Every row belongs to one group in each of 3 separate groupings. Each group adds its own fixed numbers to the row, and there is some noise. The rows also spread widely along 10 directions, which tell nothing about the answers.
Some rows, each with its group in each grouping after it:
-70	-280	-155	-202	-4	-164	15	-121	103	-70	-238	12	184	-158	129	66	99	67	56	68	181	32	58	-1	-12	-3	-20	-24	52	0	176	145	304	-79	127	-176	51	-68	-81	-204	141	66	206 -> gulu j203 j949
180	198	-65	-11	-95	-350	-185	181	192	-26	-81	-9	136	-4	8	-172	92	2	-39	-115	79	-52	-209	-36	-52	184	219	11	-183	-244	220	30	-4	-108	223	-209	143	155	-79	227	12	4	66 -> Mipuf j203 j653
86	144	-49	72	-44	-367	-170	98	155	-11	252	-326	228	-6	-55	-388	-56	-81	-117	-97	104	29	-134	-14	-22	353	0	21	-159	-142	67	147	14	-215	-2	-309	171	12	28	105	-312	193	-104 -> nen j53 j59
152	73	110	-14	-4	-150	-133	217	234	129	22	15	32	122	208	186	5	-41	210	-225	-142	-132	166	-168	57	-10	-99	-214	-379	-219	31	78	-280	-19	12	101	182	45	-21	67	115	-25	329 -> ravu j44 j653
-44	113	-80	-168	1	-266	-185	-83	8	-91	64	-326	153	144	-8	-93	-61	-64	48	-350	215	70	145	14	-33	183	78	-102	-29	-139	184	23	173	-18	-60	-108	-26	8	-123	281	-173	77	196 -> Mipuf j53 j179
-41	-57	1	42	63	-181	-54	111	84	-51	68	-264	125	42	103	-55	-55	-100	69	-299	80	98	103	-71	-43	131	-108	-232	-44	-82	41	168	29	26	109	-250	9	-78	83	99	-162	92	12 -> ravu j44 j59
90	41	-255	-372	-14	-451	-62	75	-132	-136	-154	-42	327	136	-75	-352	100	-27	-313	10	273	-54	-353	143	-248	269	181	55	-84	-114	132	-22	417	-207	71	-324	-45	6	-241	26	-78	6	-2 -> nen j384 j235
201	39	-34	-326	35	-233	-104	13	56	-95	-208	-103	133	67	2	49	82	166	-6	-15	207	-172	-265	44	-96	218	148	-63	-200	-5	230	158	166	-152	139	-166	-45	136	-129	35	-88	49	251 -> gulu j384 j179
17	-65	-33	142	-105	-226	-126	2	279	-68	42	-282	99	-218	-47	-194	-107	0	91	-116	231	46	37	-53	0	154	19	48	-52	-159	177	255	-36	-9	162	-152	117	-4	148	169	-140	188	-11 -> nen j53 j949
40	-84	9	-46	27	-192	1	128	178	64	-311	-3	187	112	175	142	-2	-48	-61	-394	33	-60	-29	-37	-196	92	-30	-304	-117	-200	-102	225	-85	51	261	-177	-37	63	174	87	-129	-102	43 -> gulu j44 j235
61	-117	-106	-33	-47	-228	-27	58	15	-218	101	-370	-16	-112	-170	-263	-30	-17	98	101	341	-24	-76	-13	32	108	-81	38	-107	-7	278	225	234	81	182	-123	-77	-126	-55	159	35	286	60 -> ravu j203 j235
114	-36	-146	-92	-95	-348	-62	93	170	38	-16	51	262	-33	69	-193	129	-3	-163	62	62	-146	-160	56	-32	114	-89	8	-277	-216	15	78	75	-193	8	-160	183	23	-109	-125	58	73	41 -> gulu j203 j653
-20	-37	202	91	121	-162	-183	215	38	-65	205	-167	20	5	184	55	-116	-75	222	-172	6	308	100	-167	50	111	203	-85	-91	107	223	-40	-82	49	270	-141	-16	-58	-35	47	-122	88	119 -> nen j44 j949
43	225	-72	12	44	-431	-245	264	57	-30	130	-144	213	190	42	-401	128	-135	-119	-150	-17	85	-146	-66	-76	281	112	-63	-104	-172	191	-70	111	-116	21	-339	130	-8	-158	250	-35	15	5 -> ravu j44 j235
46	175	-284	-260	-122	-418	-108	3	117	34	-298	-35	323	210	-36	-250	119	-116	-269	-383	130	-165	-70	86	-232	151	9	-140	-73	-440	-1	62	171	-120	-52	-156	122	118	-90	307	-27	-122	73 -> Mipuf j53 j235
30	49	-59	-12	-34	-331	-170	114	187	73	10	-132	202	47	82	-184	55	-64	-25	-178	22	-3	-9	-50	-25	197	-8	-79	-108	-196	92	53	13	-93	9	-181	195	35	-8	100	-26	31	102 -> nen j44 j235
41	209	-72	5	-42	-392	-261	152	171	3	43	-162	201	86	39	-317	70	-119	-50	-303	41	92	-36	-70	-43	275	169	-24	17	-249	199	-1	46	-123	29	-265	205	92	-31	333	-106	25	38 -> nen j53 j59
95	138	-39	-161	106	-283	-30	352	-86	17	164	49	225	247	231	-135	115	-154	-110	-18	-171	151	-141	-42	-14	189	78	-166	-229	-35	59	-179	155	-221	94	-317	45	-113	-241	-139	-29	-20	-57 -> Mipuf j203 j59
110	197	23	-117	144	-255	-19	315	-99	-92	184	-436	14	305	-97	-240	129	-125	79	-84	-69	-69	-77	-13	201	259	-198	-286	-160	-36	252	84	206	-83	-93	-213	35	-145	-152	156	-44	191	-29 -> Mipuf j384 j949
-12	-24	-154	-102	-2	-241	0	84	125	14	-240	-103	155	52	68	-45	166	-52	-18	-178	0	-19	-25	-34	-25	138	-61	-216	65	-200	162	200	227	-107	123	-316	100	-20	33	93	32	0	10 -> Mipuf j203 j949
61	-39	82	-144	105	-176	-23	110	34	26	56	-52	224	75	218	99	-26	57	-56	-58	-61	0	-81	-7	-47	195	-33	-180	-279	49	-31	74	22	-221	61	-199	31	-67	-89	-277	-203	38	91 -> gulu j384 j949
-132	-35	-96	-79	65	-349	-152	120	104	-14	-133	121	264	13	227	-138	99	-100	-86	-206	48	174	88	-36	-119	78	173	-75	50	-185	109	-135	124	-34	92	-269	74	-32	-119	41	62	-53	62 -> gulu j384 j653
142	-170	17	7	-112	-178	51	231	21	-78	14	-168	23	11	-41	-71	-136	-107	73	-100	196	-33	-54	13	-38	-45	-93	-73	-267	-158	54	154	-24	141	312	78	-122	-138	67	99	-3	126	8 -> nen j203 j949
103	183	-28	-194	70	-302	-189	105	211	123	-241	67	268	184	233	67	181	37	-92	-254	-175	-78	-65	-41	-83	247	79	-207	-113	-196	108	50	-32	-284	-29	-224	232	153	-71	28	-31	-115	240 -> gulu j384 j949
41	-108	-223	-241	-49	-330	28	84	46	21	-229	88	304	193	90	-144	126	-103	-242	-204	118	-154	-65	120	-160	41	-128	-180	-213	-297	-113	30	182	-62	-18	-122	24	-37	-93	-37	46	-102	33 -> gulu j44 j653
48	122	103	-174	139	-217	-175	-23	66	-65	-100	-159	186	102	190	170	-17	121	28	-264	17	53	-109	-71	-96	354	207	-181	-73	88	174	142	13	-204	99	-297	-27	150	-36	41	-342	23	235 -> gulu j384 j235
156	51	61	51	-27	-290	-121	337	-48	-149	205	-141	64	69	2	-246	-71	-113	38	-22	126	131	-151	-26	-49	72	133	29	-292	-58	204	-48	-6	61	316	-67	-85	-128	-126	168	-16	127	15 -> ravu j203 j949
97	-70	-164	-188	3	-374	-17	222	-124	-133	7	-71	246	98	-58	-368	31	-118	-210	58	278	41	-309	88	-186	167	132	36	-150	-63	73	-67	299	-51	222	-273	-68	-99	-188	-13	-15	21	-117 -> nen j44 j235
7	-12	-32	-24	14	-344	-137	359	18	0	68	172	202	43	179	-265	4	-204	-58	-45	25	204	0	-84	-117	0	213	25	-123	-198	137	-298	58	46	193	-131	58	-143	-183	1	211	-25	6 -> nen j384 j235

New rows. What belongs after each?
94	-169	-44	-57	-101	-196	-29	187	150	75	-28	273	201	-124	259	91	-40	-39	-10	36	50	33	-24	-67	-115	-43	82	25	-292	-154	-34	-39	-94	-109	259	-55	80	-42	-37	-240	110	-25	106 -> nen j203 j653
65	-153	-73	-90	-22	-225	-59	-97	35	-216	-70	-350	127	-32	-155	-141	-72	90	-19	-91	425	-49	-154	125	-82	138	39	-2	-142	12	148	223	215	36	174	-140	-102	19	-39	81	-204	178	72 -> gulu j44 j949
78	-141	-158	8	-115	-296	23	135	224	37	-43	102	350	-64	52	-300	-19	-79	-308	-15	154	-56	-145	77	-216	83	-53	8	-237	-305	-170	67	35	-92	164	-235	128	-54	39	-143	-52	52	-225 -> gulu j53 j59
61	157	-29	-174	108	-215	-125	168	28	11	152	-33	206	114	207	-39	91	-40	-18	-17	-76	102	-41	-87	13	245	132	-118	-154	-8	147	-49	138	-248	31	-299	104	-44	-164	-119	-101	4	84 -> Mipuf j53 j179
-52	-3	6	37	56	-300	-145	212	0	-60	74	-200	102	45	94	-190	37	-152	84	-183	17	230	41	-100	50	160	77	-72	72	-49	259	10	159	-20	156	-267	22	-107	-27	165	-44	85	-4 -> nen j203 j949
4	-104	-54	-145	111	-155	9	200	3	-64	-102	-102	57	66	119	-38	169	-64	129	14	13	48	14	-106	52	82	-69	-180	0	-7	228	127	277	-50	128	-267	42	-140	-75	-38	191	36	104 -> ravu j44 j949
33	15	14	-59	-6	-293	-186	288	109	17	-167	189	89	43	252	20	66	-124	86	-224	11	189	9	-186	-112	1	330	-16	-11	-173	242	-139	-32	58	348	-96	15	43	-62	209	193	-113	216 -> nen j203 j235
48	28	-104	-51	-77	-204	-111	-96	232	11	137	-155	204	-167	26	-114	-24	73	-25	68	117	-70	-20	-22	-2	221	-10	17	-218	-89	71	150	57	-215	-21	-202	226	35	-39	-122	-108	143	94 -> Mipuf j53 j235
-3	57	-49	-102	75	-265	-166	125	114	-29	75	-51	169	75	152	-152	115	-66	18	-41	-2	80	47	-63	26	161	74	-76	-63	-100	212	-16	130	-91	2	-191	95	-30	-145	19	54	64	129 -> gulu j53 j179
84	3	96	178	-30	-231	-203	182	229	-14	159	-149	56	-118	61	-101	-42	-44	164	-127	90	78	15	-125	72	132	74	-19	-175	-120	178	63	-162	37	167	-97	160	13	46	126	-42	130	89 -> nen j44 j653
80	87	4	-31	4	-221	-197	92	314	174	62	41	268	-70	271	35	52	31	-13	-65	-138	2	-43	-134	-27	288	66	-53	-157	-151	73	141	-105	-346	-5	-300	313	112	71	-165	-133	4	137 -> nen j53 j179
-84	-257	-106	-123	11	-171	89	86	52	-43	-31	-131	79	-117	53	-112	-1	-95	81	49	166	11	128	-28	40	14	-146	-71	-16	-88	138	88	234	51	54	-100	35	-214	-31	-115	184	166	50 -> nen j384 j235
120	-19	-133	-273	-1	-269	-6	10	130	63	-192	-5	349	110	109	-4	66	74	-232	-53	7	-222	-171	100	-148	180	-125	-130	-298	-161	-112	178	98	-308	-60	-198	145	30	-55	-220	-116	-11	73 -> gulu j384 j949
90	-79	-95	-196	-2	-263	-21	106	105	-8	-291	108	246	-70	96	-38	63	77	-100	7	133	9	-233	-12	-195	167	216	-9	-38	-84	127	139	166	-208	291	-344	78	43	-5	-96	-2	-38	30 -> nen j384 j949
133	-2	2	11	-94	-147	-70	-44	374	130	-5	-138	206	-58	98	48	-59	62	2	-178	-1	-209	52	-27	-6	150	-217	-134	-326	-229	-86	294	-203	-159	-63	-57	248	106	129	-76	-155	115	140 -> gulu j53 j59
118	71	-183	-40	-154	-382	-243	-91	235	-112	-30	-294	128	-93	-186	-359	84	59	-13	-14	317	-165	-120	43	14	162	18	137	-159	-211	310	122	117	-22	-2	-22	142	124	-115	298	31	208	204 -> gulu j203 j235
301	-20	-83	-92	-86	-295	14	333	67	-173	82	-208	32	65	-229	-437	73	-84	-55	220	266	-230	-296	97	35	60	-63	16	-360	-215	204	123	147	121	209	6	-55	-84	-104	152	180	212	-111 -> gulu j53 j179
117	-111	13	-176	-32	-102	-53	28	65	11	7	-76	90	31	171	232	-93	24	130	-101	92	-64	76	-42	-47	16	-115	-103	-328	-75	32	158	-62	-56	97	57	-53	-55	-34	-39	-40	63	322 -> ravu j203 j179
172	40	31	13	90	-251	-125	221	65	-214	122	-420	-50	54	-166	-303	102	4	143	41	225	-31	-217	-29	116	236	36	-75	-112	9	385	186	180	121	182	-214	-38	-17	-57	253	-26	254	-30 -> gulu j44 j179
-77	4	-274	-260	24	-350	-91	-125	-14	-162	-65	-223	249	-33	-92	-315	122	6	-92	13	321	29	-57	85	-19	222	68	21	53	-70	248	-1	482	-153	-99	-327	100	-42	-252	41	-24	138	60 -> Mipuf j384 j653
-92	-108	-163	-292	73	-168	36	29	22	-66	-218	-236	77	146	68	-13	146	-112	105	-239	85	-61	193	-64	14	105	-225	-292	159	-155	192	287	343	-17	-43	-210	-46	-143	26	159	79	48	172 -> ravu j53 j179
26	-84	-109	-192	0	-252	13	111	64	-77	-255	-159	113	94	-32	-100	53	-41	-18	-203	181	-131	-19	26	-63	43	-93	-174	-62	-194	117	152	178	116	98	-59	-69	-47	-16	177	87	59	77 -> gulu j384 j235
-78	-192	-11	90	27	-80	40	93	144	-99	105	-253	45	-198	28	-125	-58	-90	161	-24	210	131	134	-74	75	84	-50	-132	37	-71	166	208	136	134	230	-259	-31	-170	133	11	-20	206	-154 -> Mipuf j53 j179
-17	-111	116	124	55	-61	-82	-7	297	105	177	-130	121	-186	304	217	-61	74	180	-55	-135	79	151	-145	131	165	-131	-158	-162	43	26	214	-165	-180	47	-204	190	-17	134	-281	-154	188	141 -> gulu j203 j59
-53	-40	143	88	67	-106	-124	2	279	54	2	-1	218	-141	353	235	-108	62	44	-237	-66	156	82	-156	-114	221	149	-124	-76	18	-9	192	-208	-146	229	-303	73	68	157	-162	-308	30	101 -> gulu j53 j235
112	-20	158	53	87	-183	-98	209	12	-160	56	-178	89	61	63	-31	-94	-4	48	-135	132	131	-172	-9	-80	158	189	-103	-233	73	97	54	-36	64	362	-175	-127	-23	-14	63	-224	87	-21 -> gulu j44 j949
-152	-201	-121	14	49	-298	42	182	4	-86	-69	-116	188	106	50	-264	23	-215	-107	-290	168	106	111	53	-77	13	-130	-221	6	-221	-31	20	201	164	115	-205	-93	-196	28	98	-5	43	-172 -> gulu j44 j653
21	-25	-127	-105	-96	-338	-106	67	-29	-145	171	-308	107	61	-148	-379	-120	-161	31	-141	343	57	89	52	9	28	-20	82	-145	-189	172	-86	172	132	-7	74	-48	-125	-171	242	24	181	101 -> nen j53 j59
199	-63	-51	-15	-61	-209	45	332	276	75	-198	228	236	0	144	-100	93	-61	-177	-41	-5	-143	-263	-12	-185	76	11	-139	-253	-340	-80	201	-78	-36	361	-217	59	24	155	-44	76	-54	-171 -> gulu j53 j179
-20	-173	-73	-88	-81	-183	-28	58	297	144	-385	288	266	-18	283	161	15	-69	-43	-333	-3	-48	217	-55	-199	-126	-13	-168	-100	-381	-98	74	-118	29	188	30	117	31	98	-9	150	-169	186 -> gulu j53 j949
